The rows of each matrix lie in a flat space through zero, up to rounding. After each matrix: how many dimensions does the smallest such space have?
In the rows, 100 means zero.

[[102, 128, 101, 93, 108, 104, 119, 108],
[128, 131, 84, 119, 114, 118, 66, 101],
[101, 84, 98, 107, 96, 99, 84, 94],
[93, 119, 107, 87, 103, 98, 130, 108],
[108, 114, 96, 103, 105, 105, 96, 102],
[104, 118, 99, 98, 105, 104, 107, 105],
[119, 66, 84, 130, 96, 107, 32, 83],
[108, 101, 94, 108, 102, 105, 83, 98]]
	2

[[42, 87, 84, 75, 116, 42, 81, 56],
[87, 90, 67, 85, 67, 100, 87, 58],
[84, 67, 42, 74, 74, 75, 55, 58],
[75, 85, 74, 124, 61, 73, 77, 60],
[116, 67, 74, 61, 144, 74, 58, 134],
[42, 100, 75, 73, 74, 75, 99, 22],
[81, 87, 55, 77, 58, 99, 82, 43],
[56, 58, 58, 60, 134, 22, 43, 76]]
	4

[[93, 117, 94, 113, 104, 80, 96, 103],
[117, 59, 117, 72, 88, 153, 112, 91],
[94, 117, 108, 127, 96, 102, 103, 85],
[113, 72, 127, 95, 83, 159, 116, 75],
[104, 88, 96, 83, 102, 102, 99, 108],
[80, 153, 102, 159, 102, 68, 97, 84],
[96, 112, 103, 116, 99, 97, 100, 93],
[103, 91, 85, 75, 108, 84, 93, 120]]
	2

[[156, 144, 103, 107, 86, 44, 119, 126],
[144, 134, 86, 88, 89, 83, 81, 146],
[103, 86, 78, 107, 95, 117, 101, 103],
[107, 88, 107, 80, 79, 104, 85, 80],
[86, 89, 95, 79, 115, 158, 51, 103],
[44, 83, 117, 104, 158, 182, 66, 75],
[119, 81, 101, 85, 51, 66, 114, 74],
[126, 146, 103, 80, 103, 75, 74, 155]]
	5

[[41, 107, 93, 87, 96, 102, 118, 117],
[107, 94, 106, 104, 96, 86, 88, 98],
[93, 106, 102, 93, 107, 93, 98, 100],
[87, 104, 93, 98, 100, 114, 113, 104],
[96, 96, 107, 100, 98, 83, 90, 100],
[102, 86, 93, 114, 83, 116, 108, 105],
[118, 88, 98, 113, 90, 108, 99, 98],
[117, 98, 100, 104, 100, 105, 98, 96]]
	3

[[109, 113, 84, 110, 79, 92, 85, 110],
[113, 124, 78, 120, 67, 66, 93, 121],
[84, 78, 127, 82, 137, 116, 124, 83],
[110, 120, 82, 116, 74, 70, 97, 118],
[79, 67, 137, 74, 152, 130, 127, 74],
[92, 66, 116, 70, 130, 190, 62, 64],
[85, 93, 124, 97, 127, 62, 155, 101],
[110, 121, 83, 118, 74, 64, 101, 120]]
	2

[[80, 114, 76, 118, 100, 58, 94, 95],
[114, 75, 136, 104, 86, 122, 124, 94],
[76, 136, 46, 102, 117, 57, 67, 106],
[118, 104, 102, 67, 114, 144, 85, 115],
[100, 86, 117, 114, 88, 95, 118, 91],
[58, 122, 57, 144, 95, 10, 94, 85],
[94, 124, 67, 85, 118, 94, 72, 111],
[95, 94, 106, 115, 91, 85, 111, 93]]
	2

[[97, 151, 98, 66, 81, 97, 85, 94],
[151, 187, 88, 140, 137, 106, 33, 94],
[98, 88, 128, 122, 69, 136, 113, 96],
[66, 140, 122, 165, 112, 109, 116, 86],
[81, 137, 69, 112, 136, 91, 100, 121],
[97, 106, 136, 109, 91, 165, 104, 61],
[85, 33, 113, 116, 100, 104, 133, 98],
[94, 94, 96, 86, 121, 61, 98, 79]]
	6

[[37, 92, 9, 27, 82, 112, 91, 168],
[92, 111, 53, 61, 80, 108, 88, 135],
[9, 53, 71, 80, 123, 100, 118, 122],
[27, 61, 80, 86, 120, 100, 115, 116],
[82, 80, 123, 120, 118, 95, 112, 83],
[112, 108, 100, 100, 95, 101, 96, 100],
[91, 88, 118, 115, 112, 96, 108, 87],
[168, 135, 122, 116, 83, 100, 87, 83]]
	2

[[97, 106, 88, 108, 90, 88, 112, 104],
[106, 28, 135, 136, 133, 87, 99, 70],
[88, 135, 52, 120, 57, 61, 143, 119],
[108, 136, 120, 35, 117, 162, 48, 110],
[90, 133, 57, 117, 61, 66, 138, 118],
[88, 87, 61, 162, 66, 31, 162, 101],
[112, 99, 143, 48, 138, 162, 42, 94],
[104, 70, 119, 110, 118, 101, 94, 87]]
	2

[[80, 113, 99, 119, 106, 82, 96, 92],
[113, 93, 99, 74, 98, 113, 101, 105],
[99, 99, 102, 116, 98, 98, 101, 100],
[119, 74, 116, 184, 77, 109, 114, 112],
[106, 98, 98, 77, 101, 107, 99, 102],
[82, 113, 98, 109, 107, 84, 96, 92],
[96, 101, 101, 114, 99, 96, 100, 99],
[92, 105, 100, 112, 102, 92, 99, 97]]
	2
